The same things were measured in two ways. Each way mixes the same 5 hidden numbers, adds some noise and spreads widely along 2 directions of its own, which tell nothing about the thing.
In the rows, 128 means zero.
Some things both ways: the first way, then the second way.
[134 107 150 106 131  90 140 121 132 147 120  96 135  86 127 130 135 106]
[103 156 109 129 140 142  99 122 156 142 125 131 137 133 102]

[143 147 118 107 106  78 106 114 165 158 121 134 150 135 104 178 132 161]
[116 102 129 158 103 119  98 108 194 166  56 103  91 105  95]

[ 73   9 213  66 172  99 127 140  89 168 100 114 136  33  81  53 127  77]
[ 42 194  54 140 125 168  59 202 123 131 166 103 147 116 112]

[139 128 126  71 123  45 133  87 176 139  94 136 147  95 117 134 151 123]
[ 90 129 131 150 138 102 113 131 198 130  81  93  83 172  69]

[161 179 205 176 144 151  94 120  23 154 153  92 145 107 173 182 134  93]
[105 115  77 131 132 148  85  68  73 151 165 150 109  74  90]

[120 113 160 126 134 119 131 150 114 161 146 111 128  95 108 116 129 126]
[ 91 143 110 125 105 154  89 157 123 152 115 135 150  86 141]

[106  92 151  93 136 107 145 141 134 138 124 129 128  93 114  95 138 113]
[ 99 151 124 135 135 147 122 135 155 134 119 141 151 146 116]

[107  63 125  71 115 101 155 145 170 158 102 119 138 113 101 110 130 139]
[ 98 137 126 142 121 153 125 173 159 150 100 117 154 143 133]

[143 167  84 153 108  93 151 139 181 117 159  92 113 141 146 178 125 118]
[123 154 172 136 112  80 117  83 198 107  73 157 114 134  88]

[128 100 145 103 123 120 166 145 129 144 128 109 129 100 137 104 145 117]
[ 88 142 124 121 123 143 129 174 119 118 121 133 149 152 133]

[145 121 196 141 153  79 121 112  79 173 142  69 132  27 120 126 136  99]
[ 44 183  67 122 112 143  27 160 121 143 152 124 126  69 103]

[151 174 113 153 105 120 127 136 143 140 155 105 129 152 149 189 129 149]
[139 110 141 147 116 121 124  67 166 153  91 154 123 110 113]

[142 126 161 111 132 116 134 119 109 139 118 111 142 111 154 148 145 101]
[ 95 139 104 155 133 109 113 122 139 116 130 127  94 141  73]

Other things, the second way, with their names:
(217): [ 87  80 120 185  56 106 128 190 182 145  56  65  79 117 112]
(408): [153  48 166 133 121 113 221  97 107 112  89 148 116 191 120]
(435): [ 96 121 140 106 162 133 106 131 153 134 105 124 130 164 104]
(415): [129  85 154 163  91 127 155 142 163 154  58 111 131 127 145]
(5): [ 93 219 140 155  95 118  85 160 215 119  97 146 164 102 123]
(462): [ 99 129 113 149  68 154  71 154 165 178  80 114 163  46 161]
(468): [105 127 150 118 104 134 144 157 126 125 101 144 156 132 149]
(344): [105  70  90 152  93 165  88 137 120 185  95  91 109  67 133]
(16): [106  91 159 129  91 111 143 151 146 125  64 119 121 144 132]
(353): [113  81 139 129 127  98 121  98 131 133  89 118  75 137  71]
(110): [ 74 102  52 149 119 160  82 173 102 165 146  80 103 101 101]
(442): [106 131 146  98 147 146 151 154 117 110 121 153 172 181 137]
(137): [104 160 102 152  99 144  82 119 161 157 114 132 137  81 118]
(329): [ 81 119  95 158 151 115  82 120 172 146 109  87  62 141  51]
(168): [112 129 130 114 135 153 139 145 115 121 128 148 161 151 133]
(314): [ 90 134 133 130  60 128  73 168 160 158  64 125 143  68 150]
(75): [116  90 151 145  90 116 126 133 169 149  56 109 114 123 122]
(286): [ 84 150 117 149  78 109  80 142 155 130 104 119 114  77 110]
(274): [ 97 104  77 147 129 154 118 124 107 146 144 112 103 124  94]
(100): [103 111 119 156 113 119  96 136 192 153  69  89  94 114  99]
(388): [118  93 133 159  93 130 159 143 135 134  98 121 132 128 134]
(96): [ 93 165 146 117 107 107 119 142 151 114  99 156 145 131 119]
(187): [108 105  75 156  79 161  95 131 110 175 131 119 132  45 140]
(316): [ 98 102 153 134  57 128  93 161 168 159  39 108 147  69 162]
(257): [ 98 149 129 143 106 147 131 187 168 126  95 118 153 144 143]
(265): [106 127 144 153  74 127 102 152 187 162  54 113 140  76 144]
(237): [ 78 127  74 105 172 171  85 126  57 141 185 133 119 128  90]
(41): [111 112 150 129  97 134 164 166 126 123  95 138 157 147 157]
(67): [102 130 134 114 137 137 132 148 123 123 117 135 145 161 126]
(342): [ 93 132 159 115  54 114 105 191 146 130  60 128 155  92 169]
(31): [137  52 110 168 138 156 212 139 104 138 124 107 114 185 123]
(275): [113 103 148 132 119 119 144 136 157 130  82 117 117 151 112]
(24): [154  80 139 135 134 145 193  89  99 135 118 163 140 162 130]
(138): [ 94 162 106 137 106 158 145 174 104 119 144 155 172 130 142]
(438): [161 137 131 159 117 123  91  13 199 175  88 167 123  62  94]
(401): [ 88 129  77 166 102 154  74 152 149 166 119  94 113  80 113]
(21): [116  94 161 154  53 133 193 211 153 131  47 110 162 135 189]
(402): [ 76 136 115 133  93 113  99 156 119 117 117 122 104 114 106]

Some of these things the first way, each followed by its name:
[113  86 103 116 116  79 175 152 189 149 138  78 109  79  99 108 127 128] -> (5)
[145 156 125 125  98 180 151 153 114 133 144 129 142 183 184 164 138 139] -> (24)
[ 98 106 152 121 133 111 110 154 135 177 151 139 129 100  61 109 124 171] -> (462)
[ 97  83 165  42 122 181 126 149 107 143  91 207 164 175 134 106 154 136] -> (31)
[122 129 112 143 109 107 136 156 158 162 160  97 120 119  97 147 120 161] -> (314)
[128 106 126 105 122 125 184 154 146 134 138 110 120 113 156 100 144 106] -> (442)
[112  59 205  72 147 127  93 120  72 176  91 136 164  88  99 120 128 110] -> (110)
[ 97  91 133  83 127  88 104 128 170 146 109 147 147 129  79 140 120 137] -> (100)
[130 113 174 132 117 169  99 156  74 182 142 109 145 139 121 163 114 152] -> (187)
[ 97 115 140  96 123 160 126 164 125 139 139 174 135 158 118 115 140 144] -> (388)
[ 90  80 142 102 136 136 145 161 142 128 131 123 125 126 126 108 120  96] -> (67)
[111 118 107 114 107 107 130 159 177 164 149 131 127 136  81 136 122 176] -> (265)
[123 106 148 110 125 134 158 153 123 137 138 118 125 112 140 105 144 115] -> (168)
[ 85  79  88  71  86 160 177 199 197 153 138 172 124 177  94  89 131 197] -> (21)
[111 107 115 105 110 148 168 174 155 140 143 134 123 146 133 108 138 144] -> (41)
[124 173 128 177 132 119  82 141 126 139 173 113 128 147 116 193 110 129] -> (438)
[156 111 151  83 122  62 108  82 135 159  83 100 165 103 130 184 131 111] -> (329)
[144 117 123 101 122  69 153 112 160 141 112  93 137  96 134 145 142 107] -> (435)
[149 113 205 128 148 132 121 115  45 152 120  77 150  79 170 150 134  67] -> (237)
